There are 3 ways to turn a row about zero (a turn may also mirror it). The second row of each pair is the first, turned, with some noise. The first 27 pairs use one turn. New pairs use 2 turns, one after the other, and a turn may come again.
In the rows, zero is written as 128.
Known pairs, each followed by its turns in order:
[177  78 136 102 121 171 113  86]
[156 171  62 133 165 141 120 103]  Z767

[139 176 117 129 164  84 151 162]
[150 113 180 133  85 120 171 147]  Z767

[170 125 141  87 134 119 167 128]
[174 165 127 113  95 131 133 111]  Z767

[175 161 157 151 115 117 132 154]
[125 147 125 119 107  86 175 153]  Z767

[170  78 154 101 154 136 111 118]
[102 105 122 139 129 131 203 127]  Z38

[144 135  88 128 165 120 140  97]
[111 129 143 127 167  96 129  93]  Z38

[ 89 152 140 166 119  89 175 164]
[166 147 127  89 139 179  84 128]  Z38

[ 94 154 161 135 132 169 125 141]
[115 164  83 136 112 138 110 146]  Z38

[163 147 134 135  98 118 160  96]
[112 175 120 137  98 121 153  98]  Z767

[160 151 155 115 111 103 116  88]
[123 146  87 157  86 120 153 110]  Z767

[171 160 176  95  84 157 151  96]
[ 88 149 141 158 167 124  69  89]  Z552

[ 87 138  94  80 102 171  97 167]
[ 65 115 133 149  94 128  78 174]  Z38

[170 101 165 100 157 122 142 138]
[116 122 130 124 156 153 192 139]  Z38

[157 136 155 156 150  93 131 110]
[124 108  98 147 125 183 116 124]  Z552

[113  90  87 136 152 111 116 175]
[158 113 142 110 124 131 187 171]  Z552

[116 157 169 170 152 136 148 141]
[151 155  84 175 117 137 120 134]  Z552

[176 164 174 125 175 136 100 103]
[168 144  96 188 121  80 153 142]  Z767

[106 179 167 161 135 117  93  83]
[123 105  45 139 112 115  98  98]  Z552

[ 80  91 162 144 104 170 161 151]
[125 142  92 158  95 202 110 115]  Z38

[151 107 129 115 178 127 137 155]
[167 127 140 130 152 166 152 127]  Z552

[139 169 170 107 142 103 148 133]
[148 171 141 106 151 137 148 163]  Z38

[163 160 137  98 104  93 117 139]
[ 78 142 110 112 171 145 121 135]  Z552

[105 146  86 174 174 137  81 166]
[102 102  72  82 132  92  84 116]  Z38

[153  84  88 149  99 177 109  77]
[138  59 182 133 114 100  85 138]  Z552

[101 150 103  93  81 124 161 100]
[ 90 168 143  92 100 104 101 111]  Z552

[144  79 160 146 131  80 160 155]
[136 169 128  93  95 161 127 189]  Z767

[ 95 162  91 153 166 128  91 155]
[119  62 170 151 157 122 144 151]  Z767

New pairs, each followed by its turns in order:
[ 79  99 111 148 113 100  86 105]
[136 108 191 147 106 170 116 107]  Z552 Z38

[136 178 176 115 172  87 120 170]
[185  68 150 126 143 183 133 148]  Z767 Z38

[171  85 168  78 106 103  86 136]
[ 92 179 107 121 117 160 140  60]  Z552 Z38

[ 88 120 122 104 177  86 105 102]
[145  74  70 166 110 132 133 116]  Z767 Z38

[138 171  85  94 135 116 121  88]
[127 111 121 155  71 118 132 172]  Z38 Z767

[100 166 119 121 175 134  96 154]
[133 162 106 112 129 158 124 187]  Z767 Z767

[ 99 109 111 102  86  83 121 104]
[117 163 172 141  79 159 118 127]  Z552 Z38

[139  98 161 156 177 158 165 143]
[153 103 120 138 113  81 172 163]  Z767 Z767

[175 137  78 164 111 147 104 138]
[101  78 104  86 121 155 137 155]  Z552 Z38

[ 98  79  92 128 147 112 146 124]
[160 114 130 164 165  93 121 110]  Z767 Z552

[112 119 139 138 114 151 145  91]
[102 101 126 166 133 115 127 125]  Z767 Z767

[179  99 121 149 127 101 119 158]
[150 110 183 136 130 158 150 116]  Z38 Z552

[167 145 175 158 138 147 137 125]
[112 160  84 107 128 156 128 163]  Z767 Z552

[ 89 145 152 154 101 111 155 125]
[ 71 110 142 121 124 124 138 107]  Z552 Z767

[147  91 138 122 156 147 111 110]
[134 146 147 130 132 148 110  83]  Z38 Z38

[167 129 112 110  92 122 141 102]
[163 128  97 111 145 146 161 115]  Z38 Z38

[133 145 121 108 129 128 168 149]
[ 89 130 129 134 143 141 117 100]  Z767 Z552

[163 179 132 159 109  82  94  89]
[166  99 169 100 173 126 177 155]  Z38 Z38

[ 92  92 129  93  90  92 106 153]
[130 181 165 129 122 184 116 112]  Z552 Z38

[158 135 101 170 118 129 142 173]
[136 111 150  85 146  94 141 169]  Z552 Z767

[ 92 168  94 103 112  85 145 124]
[132  77 125 115  97 117 128  69]  Z552 Z767

[ 81 141 171 166 148  95 178 134]
[160 125 109 152 146  82 149  59]  Z38 Z767

[124 147 175 133 147  95 110 158]
[171 117 140  83 117 114 138  97]  Z38 Z767

[ 94 179 160 122 164 116  94 122]
[140 111 147  60 116 137  92 152]  Z552 Z552

[ 87  80 144 126 117  95  89 105]
[ 66 139 165 139 119 111 106 104]  Z38 Z552

[112 171 126 103 173  90 145  89]
[ 63 174  99 126 138 110 138 145]  Z767 Z767

[ 96  85 120 124  98 150 130  97]
[125  85 117 169 161 129 109 113]  Z767 Z767

[104 146 123 115  91 136 172 178]
[103 108  64 134 112 109 124 160]  Z38 Z38

[116 133  91 176  86 105 121  91]
[118 177 107 140  95 145  85  96]  Z767 Z38

[144 162  89 158 166 176 120 133]
[107 116 142  66 128  90 110  94]  Z38 Z38

[112 113 140 119 120 107 134 131]
[119 114 112 109 144 127 128 118]  Z767 Z767

[136 107  82 147 170 122 163  85]
[159 129  97 186 146 116  80 118]  Z767 Z552

[133 162 147  91 156  93  99 104]
[151 118 146 107  64 114 128 125]  Z38 Z767

[ 78 109 164 150 177 142 161 165]
[108 114  92 160 185 127 184 136]  Z767 Z552

[ 95 159 141 173 115 176 138 151]
[184  93 126  92 148 109  97 139]  Z552 Z38

[140  82 123 177 173 177 138 103]
[116 182  74 116 159 124 163 162]  Z552 Z767

[160  96 142 130 143 151  82 117]
[109 151 160 105 112 178 115 124]  Z38 Z767

